The rows come from 7 hidden closed curves, with some noise, and rows from the same curve form a group. Each curve winds through 8 dimensions. The rows are also pushed far along 4 directions, which tell nothing about the answers.
Some rows, each with its group after it:
96 -135 74 -127 -38 -112 -67 -39 -56 89 -40 3 146 39 -49 -70 29 -91 96 -100 -12 -8 => Q684
-26 133 79 79 -37 77 -20 -17 140 71 90 206 102 127 -171 -116 38 -3 -269 -91 89 2 => Q55
-34 7 1 26 -159 85 -164 60 -66 87 70 -90 -34 -171 -35 -1 -61 21 78 131 -20 -57 => Q55
118 50 34 81 -232 -6 -13 -44 -85 131 -29 112 121 303 -325 -142 272 -103 -312 -244 -57 -143 => Q626
-118 -68 -60 -83 57 -48 -120 -22 -40 27 -35 -131 -12 -231 146 88 -184 -34 333 113 -12 -55 => Q163
-63 92 26 36 17 -47 53 -101 87 -189 -160 -62 -109 172 -76 -8 18 31 -154 -75 -78 73 => Q675
-422 189 -173 21 -215 295 -268 160 162 84 -157 -36 -204 5 29 167 -290 249 176 204 -32 -36 => Q163
-99 2 68 151 -49 -13 -33 50 51 -223 -73 -337 -298 -53 102 7 -117 146 63 108 -246 -29 => Q675
23 53 110 -61 -273 82 -113 -75 -67 26 138 -148 136 -116 -182 -81 80 -215 13 69 74 -42 => Q675
100 -123 121 55 -17 -185 50 -102 -26 -154 -102 -227 -117 147 47 -47 -4 34 -25 -127 -272 74 => Q684
-27 -99 -23 -71 137 92 75 52 28 -130 -9 -214 -167 -285 244 232 -120 -45 429 138 -50 82 => Q626
8 84 6 161 36 69 77 112 116 25 -34 195 -69 198 -117 -55 167 131 -279 -155 -51 -124 => Q105
181 -17 95 21 47 190 63 219 3 115 -56 251 34 205 -123 38 -4 91 -167 91 208 -105 => Q105
-52 61 -76 55 204 233 277 254 98 -23 64 301 -57 125 90 160 23 165 -40 123 252 -174 => Q626
58 77 -92 -106 -70 206 -74 133 -115 175 167 143 99 -211 -66 -5 -83 -146 117 229 308 83 => Q105
-14 46 -65 104 -223 -66 -150 12 -94 76 -142 -14 -82 154 -216 -118 173 117 -226 -144 -207 -114 => Q703
46 26 -58 -106 213 55 180 169 -60 -65 -2 279 7 64 41 39 -27 177 -110 261 388 22 => Q55
63 23 -54 59 -40 -193 -123 -235 -120 -47 -99 -313 -76 -169 -53 -78 -110 -353 174 -153 -273 166 => Q675
29 16 95 -87 -189 54 -47 -15 -46 42 64 90 113 20 -261 -86 251 -12 -150 -34 94 -88 => Q626
58 41 -61 -48 323 51 127 129 31 -39 52 120 -5 -177 109 -1 -170 -151 170 135 260 83 => Q105
44 -79 52 -111 122 16 147 -6 -17 -39 167 6 111 -155 112 53 6 -155 208 70 158 -31 => Q675
118 -65 9 -172 455 10 222 158 9 -141 -32 171 -24 -143 109 49 -151 -97 253 180 336 80 => Q675
-197 98 -92 177 -187 59 -208 -35 -19 44 -122 -194 -206 -7 23 117 -236 108 46 84 -237 -55 => Q105
-52 19 -111 -109 94 251 55 136 23 85 134 123 13 -238 121 184 -139 -114 347 174 224 54 => Q163
4 38 121 44 -119 89 31 -38 103 -124 -99 -68 -111 169 -101 69 99 144 -209 -27 -103 72 => Q626
-60 -19 -14 46 197 95 190 148 156 -30 49 249 -82 155 200 112 -89 347 -110 79 103 44 => Q55
-254 157 -148 79 -154 99 -213 161 87 -35 -229 -100 -245 91 14 11 -160 327 -80 163 -98 30 => Q105
-97 55 11 112 -200 334 -117 219 62 98 48 -123 -75 -95 54 170 -86 104 98 237 21 -211 => Q626
37 48 49 120 214 79 42 155 84 39 -2 233 -62 -7 -37 -5 -43 135 -153 63 115 -111 => Q675
-17 -135 23 -122 158 -77 65 3 21 -45 -29 -15 32 -39 168 81 -74 36 208 32 33 -5 => Q675
37 -10 52 90 -11 -73 -157 -17 -6 94 -74 -78 39 -31 -25 -57 -64 -19 -72 -11 -82 -93 => Q675
59 -16 138 -134 -154 30 -138 -70 39 129 -10 30 222 43 -261 -121 92 -248 48 -156 58 -37 => Q55
41 -159 -85 16 -20 -245 2 -213 -169 -83 -2 -327 -142 -179 210 70 -77 -81 263 -93 -358 192 => Q684
12 1 -80 97 -187 10 -91 -22 -79 -22 -92 -319 -178 5 77 47 -161 -79 164 6 -268 125 => Q703
-278 90 -63 31 -223 37 -159 -33 29 -99 -49 -183 -223 -41 -28 30 -84 177 74 60 -195 33 => Q55
119 -32 31 86 240 90 169 295 14 30 56 337 -60 75 -6 -28 54 225 -177 91 191 -157 => Q163
-33 -12 -54 -31 57 136 86 169 43 -11 28 136 -118 19 61 60 -82 130 120 66 66 85 => Q105
153 -85 60 91 -15 -296 1 -315 -110 -70 101 -250 -16 -194 -20 -112 147 -260 12 -300 -368 122 => Q163
23 53 -17 -14 -421 196 -180 61 -109 208 53 -39 98 19 -269 -33 238 -88 -65 -19 -8 -158 => Q703
116 33 19 85 -54 -201 -12 -295 -113 -29 22 -39 -10 -62 -196 -96 189 -163 -222 -249 -214 122 => Q703
44 -2 61 -77 26 149 32 44 31 -85 -22 -80 -59 -103 53 147 -52 34 61 205 116 114 => Q626
56 23 189 -20 -140 48 51 -12 134 -16 68 137 151 229 -208 -121 325 117 -389 -134 58 -50 => Q163
210 12 18 -35 163 -56 109 30 -166 25 183 161 179 -124 1 -100 22 -121 -160 190 347 15 => Q703
39 -11 48 -209 238 -11 27 -12 62 -9 91 83 172 -189 87 -46 -198 -233 226 124 313 189 => Q55
107 -94 -72 -93 185 -84 -36 -8 -146 73 -11 -49 35 -215 175 43 -311 -203 334 144 103 154 => Q703
-114 53 52 121 164 6 22 199 219 -225 -124 -49 -293 77 96 -84 -128 310 -83 59 -100 62 => Q105
-6 66 -41 -113 -8 299 10 230 54 105 -71 202 60 72 -72 128 -31 37 37 184 313 -57 => Q684
95 -116 68 -44 249 -135 355 -158 20 -186 146 140 8 24 107 75 181 -7 -25 -171 -7 91 => Q163
68 -43 -56 -100 200 27 132 223 -76 -33 -45 203 2 97 122 40 -77 243 -80 292 331 2 => Q703
-26 82 -77 -38 -244 117 -88 -88 -52 47 -83 -170 55 36 -101 92 40 -215 77 -10 -34 1 => Q684
-6 48 18 141 -59 -90 -49 88 -19 85 -61 214 17 314 -183 -210 81 195 -362 -112 -22 -191 => Q703
-13 2 -68 138 106 64 -7 252 23 45 -196 153 -218 177 -3 17 -106 257 -49 21 -60 -113 => Q55
-154 21 68 176 37 123 17 203 249 -115 -201 4 -316 250 27 50 -112 344 -32 -56 -224 -82 => Q684
111 40 -77 32 19 -57 52 3 -129 108 18 216 108 117 -121 -84 131 -38 -230 -52 125 -87 => Q684
-223 102 17 204 -189 240 -182 148 146 22 -46 -145 -263 -21 -9 90 -229 168 106 96 -211 -120 => Q105
42 64 -6 151 -147 -70 4 68 -49 -2 -70 16 -19 307 -144 -183 165 90 -319 -123 -101 -138 => Q703
-13 -64 -101 -4 209 40 205 166 4 -79 -143 188 -209 172 109 152 -27 255 55 23 19 -4 => Q163
63 -69 70 11 44 -84 149 -221 32 -87 123 -81 12 -60 40 46 86 -210 117 -235 -183 119 => Q105
-66 27 -69 -4 -119 -4 -177 28 -26 20 -110 -195 -20 -85 77 26 -8 136 -50 155 -49 -8 => Q105
-43 93 -26 -58 26 242 -137 159 75 57 -28 -44 -34 -215 54 91 -264 -57 196 287 203 102 => Q163
-197 83 -78 174 -73 181 35 118 168 -38 -95 75 -314 184 -19 130 -24 267 -15 -111 -241 -2 => Q163
9 43 53 -66 -50 -2 -66 -237 63 -30 -13 -234 126 -175 -46 54 30 -403 161 -108 -52 80 => Q626
43 -87 -43 79 -36 -255 127 -316 -115 -83 68 -247 28 -48 96 33 219 -208 39 -288 -332 -43 => Q684
117 -53 187 -120 66 -65 76 -219 97 -58 173 -49 215 -131 -6 -45 100 -267 30 -120 58 163 => Q163
126 -57 53 -1 -65 -69 8 -177 -29 -42 -47 -242 -8 -51 -39 24 70 -280 136 -200 -234 110 => Q703
-71 -15 1 59 -51 -65 -231 -73 7 28 -163 -221 -122 -157 -5 23 -127 -26 156 -36 -252 -15 => Q703
130 -62 179 40 -21 -124 -14 -94 29 -39 32 -36 33 39 -88 -137 116 7 -191 -135 -119 41 => Q163
-20 -20 -70 -14 10 90 0 44 -29 148 79 114 45 -77 -26 48 9 -123 189 -69 23 -84 => Q55
-32 -27 -70 -156 -19 -70 -54 -160 -116 -9 111 -194 150 -357 95 59 78 -225 228 80 57 6 => Q703
227 -44 123 -140 -25 79 -22 -33 -52 110 159 -8 278 -204 -89 -34 106 -336 73 44 221 31 => Q105
216 32 85 -35 -105 81 -5 37 -83 128 -12 129 188 164 -258 -98 100 -205 -155 -42 172 -36 => Q675
80 101 -96 -67 -3 169 -67 7 -103 106 57 -64 127 -264 21 103 -148 -324 170 235 254 65 => Q675
-18 -80 53 -88 -240 -33 -223 -52 -24 116 -110 -136 67 61 -101 -49 -13 -26 104 -86 -139 -2 => Q684
-92 27 84 217 30 9 -160 113 142 -49 -171 -102 -249 47 45 -1 -199 318 -140 87 -202 -63 => Q626
-143 156 -36 -125 -352 174 -233 -82 -10 25 -120 -175 43 4 -213 46 -31 -146 56 108 46 73 => Q675
4 73 162 235 -118 51 -128 41 145 39 -120 48 -111 241 -205 -88 14 205 -366 -120 -194 -97 => Q626
68 -76 23 -175 -121 -2 -108 -26 -151 55 45 -168 183 -149 62 34 -40 -104 143 217 161 -2 => Q684
-20 51 29 182 -51 -132 -109 -92 -41 -42 27 -172 -94 -81 10 -102 -71 45 -139 4 -199 -14 => Q703
108 4 -23 -19 134 29 198 -42 -44 -71 102 6 84 -89 91 109 108 -146 -6 64 151 -22 => Q684
-176 10 -144 11 -85 -88 -117 -107 5 -24 -195 -265 -95 -7 97 95 -78 -55 215 -81 -256 -19 => Q684
-195 29 -115 -21 26 -230 -66 -338 37 -118 -34 -254 -75 -174 145 29 -135 -168 239 -180 -290 227 => Q163
139 10 112 -107 -148 0 -97 -101 -74 42 -26 -56 199 -15 -210 -57 197 -148 -167 16 120 -5 => Q703
-45 147 -78 43 -242 120 -202 5 -89 114 -6 -110 52 -52 -58 26 -96 -38 -96 213 88 -14 => Q675
73 -7 110 55 200 -180 180 -163 149 -209 -26 32 -78 146 28 -83 35 36 -197 -222 -144 245 => Q163
-23 -6 66 -19 -198 28 -265 0 15 117 -132 -174 36 -18 -117 -48 -57 -81 83 -19 -111 -59 => Q55
97 -177 66 -10 389 -71 268 124 89 -56 1 154 28 121 287 107 -79 135 72 23 111 -100 => Q626
2 54 -14 156 -26 -140 25 -146 -1 22 77 114 1 121 -84 -117 98 42 -286 -214 -157 28 => Q55
-4 0 135 -121 -118 46 -95 -51 80 62 0 48 156 48 -240 -111 79 -195 76 -164 34 -29 => Q55
-54 50 -51 -66 -179 219 -55 100 16 106 61 106 -21 10 -113 23 -12 -16 106 5 61 78 => Q105
174 6 56 -45 385 -75 162 95 -12 -77 -18 240 64 -18 -6 -79 -22 -4 -157 127 327 29 => Q626
129 44 -13 -52 -6 -30 30 -129 -145 34 160 -62 228 -177 10 -16 49 -287 -46 120 204 13 => Q626
81 -107 76 42 448 -90 374 0 164 -294 20 47 -177 22 306 119 -67 137 29 -34 -26 184 => Q55
49 -176 33 -12 70 -174 59 -148 -28 -126 -75 -292 -62 -81 239 135 20 21 160 -62 -255 45 => Q55
-96 118 -24 -144 -365 299 -164 -3 -17 243 164 118 287 -81 -200 89 207 -70 -83 126 275 -147 => Q684
-168 148 -150 -82 -47 130 -202 130 -60 147 -36 145 54 -104 -63 -3 -181 58 27 289 306 -70 => Q675
-236 97 -97 109 -100 -3 -175 131 120 -84 -129 -162 -251 -5 87 -68 -52 352 -85 70 -202 21 => Q105
74 -81 73 -66 -84 31 -78 93 -10 158 -49 121 112 132 -135 -67 55 2 1 -77 35 -106 => Q684
26 75 54 -84 -286 273 -108 -9 21 186 21 74 178 111 -157 126 -12 -63 -86 98 174 40 => Q626

New rows. What belongs after each?
11 168 102 116 -397 16 -259 -175 0 66 -127 -116 35 178 -425 -164 175 -94 -391 -180 -196 -5 => Q626
124 -147 -27 -163 -5 77 -3 46 -161 116 147 -29 94 -272 132 120 -61 -121 322 162 130 76 => Q684
0 -145 21 103 245 -148 167 20 12 -244 -164 -153 -300 4 226 153 -38 244 94 -4 -257 -53 => Q163
-266 -1 -66 70 -69 -44 -69 44 112 -31 -65 5 -179 126 92 12 -35 364 -12 -66 -216 -58 => Q163
-116 29 -61 -35 -159 166 -156 18 19 10 -36 -247 -55 -160 193 213 -174 117 131 284 3 98 => Q55
-52 -51 32 69 -38 -25 -35 162 109 -32 -123 28 -129 215 23 -63 127 410 -209 -54 -154 -81 => Q105
23 150 6 116 -110 188 138 50 105 18 -95 202 16 411 -233 32 207 -3 -327 -169 36 -125 => Q626
-149 -8 65 173 -35 -53 -132 -45 135 -120 -67 -330 -254 -143 99 7 -139 64 158 -77 -391 -11 => Q55
-29 120 68 -228 -179 180 -91 80 98 138 125 250 306 65 -301 -203 190 -129 -114 -9 353 20 => Q105
123 -31 58 -58 67 97 48 22 -50 -15 97 36 -15 -197 0 81 -24 -33 54 137 124 133 => Q626
11 85 37 85 -352 149 -213 13 -45 188 48 -8 39 -4 -286 -77 144 -75 -133 -80 -96 -101 => Q163
101 -69 133 -38 -103 -78 -97 -185 -26 -59 -56 -288 20 -49 39 19 -127 -146 82 15 -136 199 => Q703
-145 92 99 79 -391 -105 -286 -245 40 1 -99 -235 19 153 -218 -135 31 21 -225 -152 -288 -4 => Q105
-60 45 -62 -192 -63 271 -102 115 -23 49 -25 -34 -10 -242 -19 173 -167 -127 348 273 234 84 => Q675
11 54 -49 127 -40 -33 8 -20 -24 -23 36 16 -161 16 -48 -74 1 63 -110 -84 -161 130 => Q105
-50 114 -47 -163 -86 368 -94 298 98 158 -62 201 119 56 -107 65 -16 47 19 244 401 -57 => Q163
275 -113 127 -79 106 -95 172 -160 -69 0 95 107 172 64 -14 12 80 -139 -123 -85 97 185 => Q626
-7 4 16 -145 -192 59 -97 -52 -80 103 89 -14 234 -74 -50 22 111 -31 -47 140 183 -66 => Q684
-19 -2 -69 106 146 14 169 149 -24 -19 88 187 -101 82 72 0 -33 137 -23 25 42 -122 => Q675
-224 48 -86 -9 -103 9 -66 38 130 -76 -155 -51 -148 163 41 9 10 273 -41 -46 -149 50 => Q105
69 -12 145 -10 -162 -25 -2 -34 -17 -10 15 108 49 156 -282 -138 299 100 -298 -140 -32 -80 => Q626
-169 188 -60 -15 -236 437 -153 207 44 63 -82 -37 -92 -69 -104 235 -85 108 32 370 204 -138 => Q163
140 -120 6 -2 143 -270 103 -178 -167 -67 177 -105 63 -239 115 -67 75 -190 90 -77 -74 36 => Q626
-80 42 23 185 -145 30 -45 49 82 -75 -62 -224 -156 144 44 -14 -66 88 -39 -37 -242 -78 => Q703
-144 -29 17 93 -205 109 -155 33 112 70 -130 -202 -106 102 80 138 -128 127 121 -27 -258 -105 => Q626
-77 121 -87 -29 8 183 74 104 39 92 1 284 96 125 -131 61 117 8 -112 31 254 -174 => Q55
230 -151 99 136 288 -231 216 -63 -23 -153 -113 -27 -152 136 115 9 -37 50 -98 -155 -204 92 => Q105
-93 2 -18 -78 211 -14 39 98 84 10 66 142 105 -84 108 -38 -90 12 110 93 229 -108 => Q105
99 16 51 -93 -5 -79 158 -25 -112 -106 66 129 71 166 -197 -173 127 -152 -84 -73 147 23 => Q675
183 -34 116 -83 97 -104 103 -38 18 32 -71 229 251 275 -152 -110 223 -23 -335 -138 191 -64 => Q105
-182 100 -124 73 -196 320 -45 147 64 104 17 32 -95 -5 -16 210 44 133 60 85 -18 -157 => Q684
11 -58 -50 -150 -27 -14 -35 -64 -147 -16 -42 -122 20 -148 70 131 -60 -46 167 169 79 65 => Q163
197 -65 157 6 46 32 269 -90 32 16 224 217 188 105 -124 -10 304 -174 -147 -239 70 -78 => Q626
28 -60 68 2 66 -192 29 -229 89 -132 -92 -134 -61 18 19 -10 66 -40 -12 -255 -274 191 => Q684
220 -150 33 -100 416 -70 331 78 -88 -95 56 214 75 -65 115 92 98 -46 68 71 268 -90 => Q163
-9 -11 27 -49 20 46 90 -96 83 3 136 57 85 -25 100 88 -10 -19 15 -27 43 159 => Q55
-138 162 9 133 -212 143 -226 -20 114 32 -24 -155 -132 -78 -92 -23 -164 -19 -16 31 -157 95 => Q55
-18 -1 -7 -58 -148 329 -196 281 10 163 -83 -102 -18 -119 7 146 -167 -21 294 264 131 -132 => Q703
-62 25 43 0 -27 155 59 -11 147 -41 50 1 -43 11 74 126 -48 62 23 26 -7 119 => Q55
-68 -97 0 -40 333 -47 56 231 106 -31 -72 136 -25 12 259 26 -202 283 89 197 182 -119 => Q55
-3 -61 -59 -66 76 103 -88 159 -112 71 124 -87 -27 -400 189 93 -207 -27 346 332 160 -47 => Q55
174 84 74 -76 -124 88 -99 -139 -93 130 97 -1 234 -104 -184 -33 -69 -380 -21 70 211 143 => Q703
98 -43 180 78 -252 -110 2 -146 7 -58 -79 -87 -6 348 -230 -130 184 -4 -254 -294 -274 15 => Q684
2 -21 192 35 -21 -152 59 -147 150 -88 -64 83 15 290 -243 -195 198 -40 -177 -420 -220 -9 => Q55
28 46 -16 -59 174 266 176 279 78 87 113 461 2 108 -24 51 -83 140 -23 147 369 35 => Q55
38 -90 57 -94 65 158 71 166 61 79 0 76 144 86 137 146 -62 52 100 160 234 -155 => Q626
-93 29 -86 114 113 -9 7 47 -22 -13 -54 7 -144 -17 149 112 -224 140 37 140 -19 -57 => Q105
-51 -2 -81 47 -191 -5 -45 -68 -63 -11 3 -91 -143 -5 -9 32 71 102 -14 -75 -222 111 => Q163
-173 43 -32 -143 -187 6 -132 -245 9 47 71 -86 115 -126 -36 83 -64 -165 178 -34 -16 111 => Q163
36 -82 -66 52 3 -246 -100 -157 -140 -35 -100 -198 -133 -138 22 -37 38 -31 71 -152 -323 51 => Q703
249 -105 97 -163 55 4 80 -63 -91 95 104 40 260 -93 -74 -19 111 -385 143 -70 179 15 => Q703
-186 98 -13 15 -361 271 -371 166 58 63 -252 -314 -157 42 -10 131 -292 187 90 319 -57 -9 => Q703
-197 33 -3 83 -52 25 -172 113 27 -94 -84 -170 -247 -116 76 13 -186 286 54 222 -114 -65 => Q675
71 162 84 -19 -254 136 -189 -17 -28 159 -39 125 191 118 -409 -135 144 -128 -325 4 179 -59 => Q626
86 15 -12 -207 -133 143 15 -38 -79 172 212 191 248 -82 -178 -35 103 -302 132 -41 247 131 => Q105
135 40 142 -191 -6 100 93 9 41 28 76 262 255 171 -225 -97 126 -127 -177 12 367 86 => Q105
-129 62 3 173 -270 201 -183 56 37 26 8 -344 -142 -135 79 142 -100 42 96 147 -212 -132 => Q626
-209 42 -63 62 -282 53 -242 -29 -33 -65 -218 -350 -266 -37 29 162 -141 216 81 159 -278 12 => Q163
46 -46 44 -34 -88 -105 -39 -350 -9 -64 4 -340 58 -144 127 134 -92 -260 142 -73 -207 262 => Q626
16 -2 27 -11 228 49 -31 187 43 -59 -137 -30 -96 -118 56 10 -213 -14 168 194 140 -42 => Q675
9 -78 43 -26 -46 76 -83 120 -4 -47 -112 -265 -140 -71 131 89 -219 26 271 184 -72 30 => Q684
9 -39 118 -29 -126 332 -16 279 98 48 -50 -3 -25 88 -25 159 24 173 36 193 123 -190 => Q626
176 -14 91 133 -84 -260 -48 -322 -86 -109 -58 -361 -2 -36 -53 -106 73 -270 -135 -214 -339 121 => Q626
70 1 -111 71 242 -114 150 95 -82 19 -37 256 8 126 40 -39 55 120 -198 -3 128 -123 => Q684
-76 4 30 45 -60 3 -27 -171 98 -83 -80 -244 -53 6 140 162 -125 -10 46 -2 -177 130 => Q626
-78 141 -42 -63 -244 228 -168 -18 29 101 -103 -62 31 26 -171 87 -100 -170 85 59 67 67 => Q105
117 -81 132 -13 55 -71 -32 -10 9 -30 20 -96 26 -100 29 -59 -8 -7 -11 24 -22 52 => Q163
-94 -4 28 4 149 -134 135 -93 104 -189 -31 -67 -36 75 115 -10 -36 -7 41 -80 -66 12 => Q684
10 26 -17 6 -70 -132 36 -65 25 -3 -45 108 70 235 -156 -165 298 73 -305 -257 -94 -30 => Q163
-59 -36 -14 -124 87 122 -94 119 82 26 -79 -38 -35 -176 125 120 -165 63 241 187 106 79 => Q684
-159 181 78 -16 -500 111 -346 -127 121 57 -25 -232 42 18 -333 -196 112 -143 -92 -155 -184 101 => Q105
115 103 44 9 73 -36 126 -97 42 15 94 265 152 141 -249 -185 179 -237 -236 -250 121 71 => Q105
-99 146 -30 -88 34 305 41 302 102 -9 -139 270 -19 214 -105 84 -72 213 -122 300 413 -96 => Q675
-19 6 -106 -48 71 125 -154 215 -75 165 11 16 45 -247 155 75 -248 39 181 361 252 -85 => Q55
-1 17 108 -27 -566 80 -301 -154 -83 114 -62 -317 81 90 -267 -46 66 -182 8 -87 -218 19 => Q684
-82 24 -60 97 -1 -37 -5 -118 46 -74 33 -124 -206 -100 102 46 -156 -12 134 -88 -257 224 => Q55
84 11 123 -23 -248 -56 -79 -329 -35 -83 30 -262 8 -103 -161 12 142 -228 -53 -165 -241 242 => Q626
-134 82 -55 54 -93 -39 -197 -184 2 36 -11 -141 -44 -206 -6 44 -76 -37 30 -5 -154 61 => Q675
-190 46 43 211 -107 73 -112 70 149 -46 -35 -140 -277 16 21 3 -161 182 59 -35 -306 -69 => Q105
-68 39 48 75 96 16 82 63 131 -191 -210 36 -278 189 -95 -1 -24 167 -53 -101 -146 37 => Q675
-114 -70 -133 69 13 -112 -133 -32 -50 38 -107 -205 -132 -113 236 92 -228 82 233 31 -240 3 => Q675
30 -17 38 -139 -293 115 -291 -22 -117 213 21 -128 203 -142 -64 30 -106 -104 83 223 140 9 => Q626
24 62 -52 -140 -17 -117 -23 -98 -51 38 98 120 221 -35 -86 -179 156 -102 -150 -37 182 108 => Q105
-89 25 -71 -16 -233 187 -189 48 45 192 -126 -30 -13 68 -80 112 -74 -43 160 -55 -111 -5 => Q55
-63 203 27 127 -317 69 -134 -148 91 60 -32 12 -3 186 -373 -162 155 -164 -247 -309 -211 54 => Q105
186 -48 54 42 171 -36 101 -115 8 -49 -1 -136 16 -117 82 76 -69 -300 128 -76 -60 126 => Q626
-1 91 1 24 -210 129 -154 -39 32 142 -29 -47 113 -9 -187 -16 129 -160 -75 -83 -27 -78 => Q105
-177 28 -95 56 68 -6 -31 47 61 -79 -261 6 -245 156 51 111 -184 231 59 16 -136 -6 => Q163
-267 64 -115 89 5 -8 -172 141 5 -107 -114 -211 -318 -180 93 -21 -284 147 264 184 -148 -83 => Q675
139 13 181 -108 30 -34 25 -62 52 1 65 151 176 80 -171 -174 29 -120 -166 -58 180 159 => Q55
-84 41 -121 -80 -301 11 -152 -161 -114 124 -2 -167 113 -26 -96 8 -13 -296 215 -91 -88 17 => Q675
102 -81 100 -138 -42 54 -105 16 -22 112 71 -47 153 -157 -58 -55 -65 -253 248 3 87 41 => Q105
-120 3 -27 51 -113 -64 -161 -4 -52 5 27 -147 -92 -93 52 -66 -183 65 110 79 -113 6 => Q684
-251 213 -128 59 -286 261 -256 168 24 184 -51 -1 10 24 -183 -22 -106 -45 62 131 95 -252 => Q675
-96 107 -90 103 -289 247 -98 -20 5 105 27 -218 -39 -66 18 190 -57 -166 156 34 -122 -62 => Q626
-53 61 -86 -184 -133 104 -163 15 -113 203 -21 155 201 -35 -159 17 -45 -129 80 126 285 -54 => Q163
-98 63 73 177 -329 125 -274 -37 84 133 -97 -157 -95 103 -81 58 -145 141 -123 -16 -267 -6 => Q626
256 -129 218 0 76 -170 116 -267 -37 -90 66 -76 56 -28 -40 -19 60 -188 -69 -178 -141 216 => Q703
